The same things were measured in two ways. Each way mixes the same 10 hidden numbers, adds some noise and spreads widely along 5 directions of its own, which tell nothing about the thing.
Some things both ways: the first way, then the second way.
[  5   4  24   7  -6   9 -11  -6 -22  -2  23  17  -9  -1   7   9]
[  9  -6  10   5 -22 -13  -2  12   3 -10  -7 -14  13 -41  -8  -3  -5 -10
 -13   6 -14  -5  -7  -5   4  -2   0]

[ 19  -1  -4 -18 -31 -19   5  -6 -18 -23   3  -3  22   8  -6 -45]
[ -4  -4  -6  -1 -22 -12   6   0  -3  -4   7 -18  -3   0   8   8  -9   3
  -4 -11  18   9  -5  -5   6  12  -3]

[-10 -10   8  23  -6 -17   6 -18 -26   4   7  12  21  -2   8   9]
[ 16   3 -21  -1 -10   2   4 -10   9   1  10   0  -7  28   1   7  -1  -1
  18  -2  10  31   4 -10 -12   9  11]

[ 16  -8   1   1 -15  -4  -7  -6   6   3  -2   8  28   2  11 -39]
[ 11   6  -5   3  -7 -20 -21   5  -1  -4   0  -6  -8   3  -6  -9   5   4
  -5  10   8   9  -3  -2   1  11   1]

[ -1  13 -20   6 -13  -5  26  11  12   3  -8   9  50   3   2 -34]
[  9 -13  -2  -5   8  -6  -2  -3   3 -10 -11  15  -1   2  -8  -9   4  12
  13   4  -6   2   2  -1  -9  -3  21]

[ 25  -9   1   5   1  16 -17 -11 -18  -6   6  17  -9  14   2 -19]
[  8   2   8   2  -1   2 -11   5  10   1  -2  -3   0  -8  -4  -7   0  -3
   6  10 -10   7  -3  -5  -5   2   7]

[ -8   1 -17   1   3 -19   4  -1   3  -6 -20   0  32  11   7 -11]
[ -6  -8   8  -8   9  -7  -9  -3  -5  -1   1  -1 -12   7  -4  -8  -2   6
   0   3   5   1  -2  -7   3   5   7]

[-13 -12   5   8 -30  27   9  17   9  -8 -23 -23  -4  21  -5 -18]
[ 15   8   6   9 -12  11   5  11  23   6 -11   2   9   4   2   3  -1   7
  31  -1  -6   4   1  22 -13  -4   5]

[  0  -3  17   0 -31 -19  30  -9   1  17  13  -1  -2 -29  -1   2]
[  6  -3  -7  -9 -11  -7  30  -5  -5  -9  -2  -7   3  10   0  21  -3  -1
   0  -5   4  17   0  -1   6 -13  -8]

[ 11  -3   6   1  -4  17  -8   3  15  -5 -16   3 -15  20   7   3]
[  8  -5   5  -5 -11  -9   9  -2   4  10   1   1   5 -16  -3  10 -11   2
  -7   6 -18 -16   2  -3  25 -36  -3]

[ -5  22  16  11 -29   5   0  16 -31  -7  19  -9   1   0   1  -2]
[  3   8   4   9 -17 -25   8  21   0  13  -3  -5 -14 -10  -6  -4   6  -3
 -41   8  -1  -4 -12   2  14   2 -20]

[ 20 -10  -9   3   6 -15  -5 -26 -16   0   3  24  25  -4  14 -28]
[  9  14   4  10  -2   3  -7  -3  14   4  19  -5  10  -2  -5   8  -1  -5
  11   5 -12  -4  10   5  11  -5  -4]

[ -9  -2 -33   0  14  -1  -7   9   3   2 -17  13  21  36   4 -13]
[ -1 -19   8 -20  -7 -27   0  -1 -12  -4 -20  -9  -6 -10  -4  -4   2   1
 -11   3 -13  17  -7 -25   4  -9   5]

[ -3   3 -23  20 -15   1  -5  11  -1  17 -10 -10  10  10 -14  -1]
[ 11  -2 -14   8 -15   0  11  17   2  -2  -1   4  -1  -1  -1   0 -10  -9
 -16   9   8   1  -7  12  -8   7   0]

[-17 -22 -41  14  -4  -5  -5   5   4  19 -32   0  24  29   3  -6]
[ 15  -6  12  -3  -4   2   4  -1  10 -14 -13 -11   6  -1  -4   4  -1  -3
  22   4  -3  25  -5   6  -3  -5  17]

[-12   0  11  30   7 -22  -5 -22  -7  -1   7   5  34   2   2  15]
[  5  15 -15  12   9  19 -22   7  11  22  18  14   2   8   0  -7  -2 -17
  -6  14 -13 -14   5  -3 -11  13  -6]

[  5   8  10  10  -2 -16  -2  13   5   8  21  -8   1   0   2   4]
[ -2  -3   7  11  -6  -2   9   6   2   1 -21  -4  -1 -20  -3  -6  -3  -6
 -19  -3   0 -10 -13   0   3  -7 -14]

[ 16  -8  18  12   9 -15  -2 -44 -37   4  25  18 -15 -13 -12  -2]
[ -7   3  23  -5   3   3   6  14   8   2   2 -14   9 -16   3  11  -8  -2
   3   8 -13  -7  -4   4   8 -14  -4]

[  5   0   3 -32  18  -8  -1  20   6 -16   6  -2 -29  -9  20   9]
[-13 -13   4   3 -16  -9   8  -1  -7  -1  -1 -15   3 -24   5   1  -4  -6
 -20 -16  -3  -9  -5 -12  13  12  -5]

[ -6  15   0  10  31  13   0   0 -20   4   5   8 -22 -22   6  18]
[ -1   5  14  -1   5   6  19   4   7  10   4  10   3   7  -4  10   3   9
  10   0 -21 -17   9  14  11 -14 -12]

[ 15   1 -15   1 -28 -18  10  -8 -15 -12   4  -5  21   8 -12 -26]
[  1  -9  -8  -7  -9  -8  16  -6  -5   3   5  -2  -6  11   4  13 -11   0
 -11  -6  10   6   1  -3  16  -8   3]

[-11  -1  -9   6   3 -12  -4  15  14   3 -16 -11  18   2  18   8]
[  1 -14  10  -5  -9 -11   2  -5 -12  -6 -13  -5  -7  -8  -8  -7  -4   1
  -8   0   0  -4   0   1  16  -1  -1]

[ 12   4 -19   1  -7 -19 -10  -2   3   4 -10   9  38  15   5 -25]
[  2   3  -5   7   3   0 -13  -1   3 -10   3  -2  -8  -1  -5 -10  -2   0
   1   6  15   0  -7  -3  -8   7   3]

[-21   4  18  -5 -25  -1  32  20  19   9 -13 -16   4 -16  15  -5]
[  6   0  -3   8 -16  14  18   1   7 -18 -13  -5   0  10  -1  -2   0  11
  39 -13  16  19  -5   5 -31  17  -6]

[ -6   9  11  13  21 -18   2 -19 -22   0  16  18   7  -9  10  15]
[  6  -2  -5   4 -20   9  20  -5   5   0   9  -7  11  -7   3  13 -11  -6
  10 -10  -7  -3   3 -10   0  -7 -10]

Other things, the second way, with their names:
(871): [ -8  10 -10  -1   2 -26  -1   3  -2   2   2  -3 -16  20   2   5  11  11
 -15  -6  21  11  -8  -4   1  10 -11]
(731): [  8  -8 -24  -4 -24  -3   9  -6 -19 -24  -2  -9   8   8  -2   7 -10  -3
  13  -6  19  13   5   0  -9  14  -7]
(345): [-12   5  -8  -1  15  20   3   2   5 -20   8   0 -17  24   3  -5  -5   8
  28   2  36  17 -13 -10 -45  25  -1]
(504): [ -8 -20   8 -25   5   2  -4   1 -23  -5  -9  -5   4   8   0   2  -5  -4
   8   6 -17   8   6  -6  -1  13   6]
(737): [ -6  -2   2   3 -10  -4   9   5  -2   8  -8  -9  -1  -2   3   5   3 -13
 -21  -4  -4   9  -6  -3   8  11 -10]
(226): [-10 -12   4  -9  10 -11  -9   7  -2   0 -14  12  -3  -3   3  -9  -2  19
   0   0   1 -16  -3   1  -7  -2  11]
(109): [-15   2   4  -8   6  -2   6  11  -5   2   4 -10   2   9   8  11  -3  -1
  -4  -1   3   4  -2   4  -1  14  -6]
(378): [  1   4 -11  11  -1 -14 -24   2  14   4  10   4  -2 -19  -2  -9   2   5
 -12   1   4 -16  -7 -14  -3   1   6]
(209): [ 18 -11  -5   5 -40  11  22  -4  -5 -17 -12 -14  13   0  -2   7  -9  -7
  24 -11   2  19   5  13  -4  15  -4]
(372): [ -4   3  11 -12  -4 -28  24  -6  -2  -1 -18 -11   3  -2  -3  24  11   8
  -6 -10 -12  15  -5  -8  23 -40 -20]
(166): [ 17  -5  14  -8 -19 -20  11  13   4  -3 -23 -11  11 -24  -8  11  -3   0
  -3  12 -18   7  -4   8  12 -34  -1]
(773): [ -6  11   8   0   9   4 -15  10   3   7 -15   5   4 -12  -2  -7   2   1
  10  10 -11 -16  -7  -6 -19 -15 -20]
(123): [  6  22  -7  20 -16   4  13  -3  27  11  14 -10   9   8   7  21   3  -1
  11 -14   8  11  -2   9   4  -5 -10]
(224): [ -7 -18  -8 -21  11 -19   5 -15 -19  -9  -2   2 -12  22  -1   6   1   4
 -11  -7   5  17   3 -16  10   4  15]
(481): [ 14  -3 -32   4 -26 -10   8  -3  -5  -8  11  -1  13   4   1  11  -6  -6
  -4  -8   7   3   8   0  -1  10  -2]
(741): [-10  19   2   6  18   0  -5  -5   9  11  17   6 -10  11  -2   3   4   9
   0   2   2 -16   2  -3   9 -10 -17]
(884): [ 12 -13  -7  -1 -19 -16   9 -15 -11  -5 -14  -6   1  -1  -5   8  -6  -3
 -10  -8   2   5   4   7  27 -14   3]
(478): [  2  -8   4  -1   7  13   1  12   2  -1  -1  12   8   7   0  -2  -5   2
  10   5 -10 -14  10  23  -7  13  13]
(868): [ -5 -16  27 -12  13 -26 -22   2 -16  -7 -23 -10   8 -33 -10  -7   3  -2
 -20  14 -23 -14  -1   1  29 -19   6]
(607): [-3  0  3 -4  4  4 -1 -4  0 -7  2 -3 -4 16  2  0 -5 12 20 -3 13  1  4  9
  0  6  6]
(843): [  7  14  10  11   7  -4  -8  -6  17  -1  -5  -6  -6  -7  -8   0   6   1
   6   5   4   6  -8  -2   6 -22  -6]
(452): [ -1  -4 -19   6   0  18  15  -4   6  -4   2  15   1  19   6   3  -6   8
  19 -12  13  -7   3   8 -21  11   4]
(676): [  3  -1  -9   3  13  11 -11  -1   8  -8  17   8   0   4  -2  -5  -6  -1
  12   7   5  -7   4  -7 -16   8  14]
(349): [  7  -9   6  -3  10   7   5   0   2 -18 -10   2   1  -4  -6  -1 -10   2
  14   9   7   0  -3   6  -7 -12  12]
(673): [ 13  -4  18  -7 -15  -9   6 -15   8 -21  -7 -20  15 -18  -9  14   0   8
  33  -5 -12  13   5  -5  14 -28   0]
(587): [  8   5 -15   1  -7   0   4  -6   4  -2  -5   1  -2  17   1   7  -2   5
  12  -3  17  13   0   5  -7  -9  -4]
(717): [ 11   0  -1   5  -2  16  23  -4   9 -17  -7   7  -2  12  -5   5  -4  11
  32  -1   6   5   3  12 -16  -6  -1]
(353): [  0  -2  -4  -2   2   1   7   5   2   3  -8  11  -8   6  -2  -5   0   5
   0   2  -2  -4  -6  -6 -14  -1  -5]
(715): [ 14   4  -5   9 -16   3   4  -3  14   3  10  -1  -6  -1  -5  -1  -6  -1
   3   2   2   3  -3  -9   0  -5  -5]
(486): [  1  -7   4   3  -7  11  20   2   3 -19  -8  -6   6 -17  -2   3 -13   1
  12  -2   6  -5  -6   1 -12  -8  -6]
(260): [-14   5  26  -4  23   5   5   9  18   9 -10   6   0  -2   3   3   5  16
  18   0 -14 -16  -2   7  -3 -20   0]
(344): [  8 -10  -2   2  -1   7  -8  -5  -3 -20  -3  -2   6  -8  -6  -8  -2  -4
  19   2   1   3   2  -7 -16  15   9]
(293): [ -5  -1  -5   0   1  -4 -20  13 -11  16   5  -4 -11   4   3 -10  -8 -15
 -32  14   7  -4  -7   0   7  21  -3]
(729): [ -5 -13  12  -6  -3   5   2   4  -8  -1 -14   2   3 -10  -2  -7  -2  -1
  -1   2 -15  -8   0  -3  -3   6  -2]
(126): [ -2  -7  -3   5  -8   6   3   2   0   1 -10  -5  -5  -2   2  -4  -5 -11
  -8  -5   7   8 -10  -9  -8  12  -3]
(726): [ 13   4  -6   3  -5   5  -6   0   7 -17  -5  -4  -1   5  -5  -4  -3   4
  27   6  15  17  -4   0 -21   6   2]
(341): [ -2   1  -2 -14  21  -9  -5  -7  -4   1  14   3 -11  16  -3   6  -1  -1
  -9  14   0   6   0 -12  10  -9   3]
(686): [ -1   2  10   3   5 -11  -6   9  11  -1 -10  -1  -3 -17  -4  -5   1   7
  -5   9   1  -8 -10  -3  -1 -17   2]
(368): [  4  -4  -6   2  -1   9  -2   5   6  -3 -15   4  -7   8   0  -9  -4   2
  12   6  11   9  -9   0 -27   6   9]
(649): [ -4   3  21 -10  18 -19 -25  13  -8   6  -3   0 -14   9  -8 -13  10   5
 -14  20  -8   1   0   8  15   8   4]
(200): [ -9   1  13  -4   2   6   5   5  -1   5   3  -5   4   2   1   8  -2  -3
   4  -1 -13  -4   2   3   7   5  -8]
(385): [ -5  18  21   1  12 -14  -7  14  13   3  -9  -7   1  -3  -5   4  10  13
  10   9  -5  -6  -5  15   8 -22 -11]
(623): [-16 -11   5 -29  12 -33  10 -11 -27  12   3  -2  -9  17  -2  16   7   1
 -34  -3 -19   5   7 -18  38 -13 -10]
(722): [ -1  -7  21 -13   0 -15  20  -8   4  -2 -18  -7   5  -9  -2  17  -2  12
   7  -6 -10  -2  -1   1  23 -45  -3]
(287): [ -5  -4   1  -4  -3 -23   0  -6  -5  -5  -8  -5   4 -11  -4   6  10   4
 -13  -9 -10   2  -2 -13  10  -7  -7]
(834): [  6  -6  33  16  -9  11   3  -7  14 -11 -16 -11  18 -41 -10  -4  -4  -4
  17  -4 -22 -18   2  10  18 -22  -1]
(479): [  3   7   7  12   0   0  -3  -4   6   6   2   1   2  -6  -8  -1   9  -4
  -7  -3 -16  -9   4   1  15   0 -12]
(771): [  7 -20   3 -21   2  -2  -5  -4  -7  -4  -9   5   0   5  -3  -2  -4  -1
  11   7 -15  11   5 -13  -4  -1  18]
(562): [  0  -5   0  -4   5  14  11  -1   3  -4  12  -2   1  -8   0   4  -8 -16
  -4   8 -13   3  -5 -24 -11  -1  -6]
(228): [  5   5 -15   3  -4 -12   3   5   8   7  22  10   9  16   5  12   2  13
   1  -6  -2 -13  16  20  12   8  10]
(757): [ 8  8 -4  0  5 -9  0 -7  6 -1  8  3 -5 11 -7  4  7  2 -1  5 -1  8  1 -3
  9 -7  0]
(748): [-16 -14   3 -21  14  -4   1   8 -12   5 -11   4  -5   8   5   0   2  -3
  -8   1 -12   6  -4 -13 -12  11   6]
(759): [  0 -16 -11   2 -19 -19  -1  -2  -8  -4  -7  -3   0 -13  -1  -2  -5  -1
 -20 -10   3  -3  -2  -6   9   8   6]
(846): [-10   5  -9  -3   3 -25 -27  14  -6   3  26  -7   7 -20   1  -1   3 -10
 -33  11  -8 -13   1 -16   9  19  -3]
(680): [ -3 -15   2 -13 -13 -13  10  -5  -9 -10  -4 -11   6  -3   1  10  -3   6
  10 -13  -5   9   4  -8   6   3   4]
(313): [ -3  19  -4  21  -6  18   7  -1  22   5   4  -3   9   6   4   8   2   6
  26 -17   6  -5  -2   9 -14  -3 -18]
(256): [ -2  -4  -4  -5  -6 -19  11   7   0  15   2   5 -10   3   2   3   2   6
 -25   0  -7  -2  -3  -7   9  -4   0]
(283): [  3  15  -8  13   0  16  10 -15  15  12  -7   8  -9  26   0   4   5   5
  21 -14  10  10  -2  -1 -10 -10 -19]
(766): [ -6   6 -13  -6   8   4   9   1   2  -2  -3   8  -4  29   3   9  -1  10
  18  -5  16   9  -2   5 -20   0  -3]
(772): [-14  -1  26   1  -2   0   3  11   2  13   5  -9  -5  -8   4  -3  -4   5
  -9  -1  -8 -23   1   9  21   5  -8]
(809): [ -3 -20  15 -11   3   7  18  -4  -2  -5 -18   0  -5   7   2   1  -6  10
  18  -4  -3   4  -1   3  -1  -6  11]
(124): [ -6  -4  -4  -4  -2  -4   0  19  -8  -3  -8   6   9   6   4   0   0   7
   3   0  -2  -9   4  17 -11  17   2]
(797): [ -8  -4  17  -8  12  -5  -9  -4   7   1   3  -7  -2  -5   2   4  -3   6
   4  -1  -3  -2  -2  -8  13 -12  12]
(655): [ -2   4   8   5  -4   7   4   5   7   5   2   2   6  -7  -1   2   0   5
   9  -1 -13 -15   3   3   1  -4 -11]
(240): [-10  -2   5   4  10   6  -2   4  -1  12  14   6   0   2   0  -2  -2  -8
 -19   2 -15 -19   6   3  14  15  -3]
(167): [  5   1   2   9   0  16  11  -2   8   2   1   2  11  -5  -1   7  -7 -11
   2   1  -7  -9   2   8   6 -10  -4]
(861): [  4   3  -9  -2   0 -32 -15  25   6   7   5   3  -3  -2   2  -1   9   1
 -32  13  -2   4  -6   5   4  15  19]
(257): [ 15   0  -6   7   3  13   0 -13  16  -3   0  13   3  12  -5   2   3   4
  29  -4  -6   9   9   4  -5  -4  15]
(150): [ -2 -25  29  -7  -9   4  -1   3 -17  -5 -36 -16 -10 -25  -7 -18 -10 -18
 -14   8 -10  10 -17 -10   5   3  -1]
(151): [ -6  17   4  12   6  -6  -1   3  15  18  14   6  -1  -5   0   6  -1  12
  -6   0  -1 -29   1   5  15 -22 -14]
(838): [ -6  -2 -19  -3  -5  -7  -3 -14  -3   4   7   5  -6  17   4   5  -7  11
   3 -11  17  -8   5  -6   5  -5  -3]
(35): [ 17   8 -10  14   4  16  13 -10  21   5  13  24   1   7  -9   5  -2   3
  14   3 -13 -13   8  -1  -2 -20  -2]
(107): [  4   4 -27  -4  -2 -26 -28   2  -7   3  17   3 -10  14  -2  -5   4   1
 -19   9  13   6   2 -13   1  19   6]
(788): [-10   4   8  -6  11  -2  22   1   4  17  -1  10 -11  12   1   9   4   4
 -12  -2 -10  -6  -3  -3  11 -16 -14]
(153): [ 10  12  -7   8  -3  -8 -14   1  16   1   0   0  -7   2  -4  -4   2   5
   6   5   8   6  -6  -5  -9  -4   0]
(733): [  3  -6  19  -1   6  16  22  -1   2   2  -5   3  -4   1  -6   3  -6  -6
   2   9 -15  -5  -2   9  13 -16  -5]
(323): [ 17  15 -13  26   3  28   8  -7  29  -7  19  18   1   6  -9  -3  -5   0
  25   4   5 -13   4   5 -15  -6  -2]
(573): [-10   5  11   7  21  19 -19  12  14  -4   8  -5   8 -10   3  -7  -3 -10
   9  10  -1  -4  -8  -2 -18  15  10]
(765): [ -1 -10 -10  -1 -10  -2 -11  -4  -4  -5   1  -3   4  -7   2  -4 -12   0
   4  -3   7  -5  -1 -11  -7   8   5]
(379): [ -8 -22   4 -11  -2  -8  -5  13 -17  -7 -12   0  -9 -18   0 -13 -14  -3
 -23  10   6 -16 -10  -5  -4   7   8]

Some of these things the first way, each followed by its name:
[ 16   7  -8   0 -16 -21  24 -20 -18  -3   8  23  15   2   1 -12]	(562)
[  2  -7  -1 -10 -21  11 -13  22  23   2 -24   0  -7  28  20   0]	(843)
[-33  20   1 -20  -5  -2   6  26  12  -7   0   2  12   1  16  24]	(287)
[ 13  14  16   7 -31  11  24   2 -10  10   7   8  -8 -25   1  -9]	(717)
[-15  -2 -26  -6  33 -19  -4   7   8  14  -8   6  -8 -17  10  33]	(224)
[-21  13  15  10  -7 -12  25   9 -11  -8  12  -5   8  -9   2  11]	(256)
[  2   8  29  -5  -9   2  20  -2  -2 -12  11   1  -6 -19   8  -7]	(655)
[-12 -22 -15   0   1   1  20   4  45  11 -42  -4   7   8  16  -3]	(771)
[ -9  -8   8  -3  21  -7  -6 -12 -11   6   6  -7 -39 -25  -4  33]	(109)
[ -2 -12 -17 -13  24   5 -18   0   4  -9 -28   7 -22  25   7  11]	(797)
[ 10  -7  21 -10   2   2   7 -11 -10  -8  10  -2 -32 -26   6   6]	(200)
[ 15  -8   4 -23  23  -8   7  -7   8   4  13   9 -32 -37  15  11]	(623)
[ 23 -12  -5   9  20  -3 -11  -7   4  14   7   6 -24 -10   4   8]	(167)
[  4 -25  14  14 -17 -12   4   9  20   3  -8 -24 -10   9  14   8]	(150)
[ 17  18  18   8  -7  18  15   4  -5   0  11  21 -11 -14  16   5]	(35)
[ 18  11  19  11 -22   9 -14 -11 -25 -10  21  19  12  13  -3 -25]	(153)
[  4   4 -13   4   1   2 -11   9   8   4 -12   7  12  31  -4 -14]	(686)
[  3   5 -15   3  29  -9 -15  -6 -36 -20   0  -3   2   3   1 -10]	(772)
[-23 -11   3  -7 -13  -7  -3  12  -4  -5  -9 -13  -6  12  11  16]	(123)
[ 13  -6 -24   5  31   2 -24 -27 -29  -4  14  11  -3  -6 -14  -5]	(504)
[ 21 -16   5   4 -28  -9 -12  -4   5 -15  -2 -23   3  11 -10 -15]	(293)
[ 14   1 -18 -19  32 -13 -18 -21  -3   2   4  31  12  -4   7 -11]	(846)
[-10  -8  27   0  -1   1   6  14  18  -2  -3  -1  -8  -7  32  19]	(834)
[ -3   7   6   2   8  15 -16  -1 -13   4   5  19 -14 -11  11  22]	(344)
[-23  -2  27  -3  -9  17 -11  -5 -13  -3  -6  22 -11   4  21  31]	(673)
[  8   0  18   9 -24  15   0  -3  -2   9   1   6 -28  -9  -6  21]	(349)
[ -2   6   0 -14 -27  17  11  12  14  -2 -13 -14 -14   4 -16  -2]	(766)
[ -4  -1  -7 -19  -4  15  16  12  18 -11 -17 -11  -9 -19   3 -10]	(228)
[ -7  12 -25  -5 -17  -2  -3  14   8  -2  -8  -1  36   9  -1 -15]	(481)
[  6  11  25 -18 -15  12  -2  12  -5 -20  16  -8 -19   0   1 -11]	(313)
[ -2   2 -15  24  16 -22  -2  -8 -11   8  -9  17  40  15  19 -12]	(715)
[  3  15  24   3  18   7   7 -11 -26 -10  22  12 -26  -9  -9   5]	(260)
[ -5  -2  -6   6  14  -5 -12 -11 -13  -1 -11  -1   0  -7   0   5]	(607)
[ -6  -7  -1   3  -4   4 -19   8  22  15 -12  -8  -8   8   1  13]	(587)
[ 13   3  -1 -17 -10   8   3  18   9 -11   1  -1  -2  -7  22 -17]	(479)
[-35 -15   3  15   2   3  -5  16   7  13 -16 -22  -9 -12  19  38]	(209)
[ 18  -6   1   8 -29  -8  21   2  21   4  -5  -9  20  10 -11 -39]	(368)
[  9  12  -3   9 -12 -16   8  -2   2  -3   1  -5  18   7 -16 -14]	(379)
[ -8  11  11  -4   6 -12  -5   6 -11   5  18   0   0 -15   5  10]	(871)
[ -4  -3 -19 -14  10 -17  14  11  16  -8 -20 -12   8 -14  17  -2]	(240)
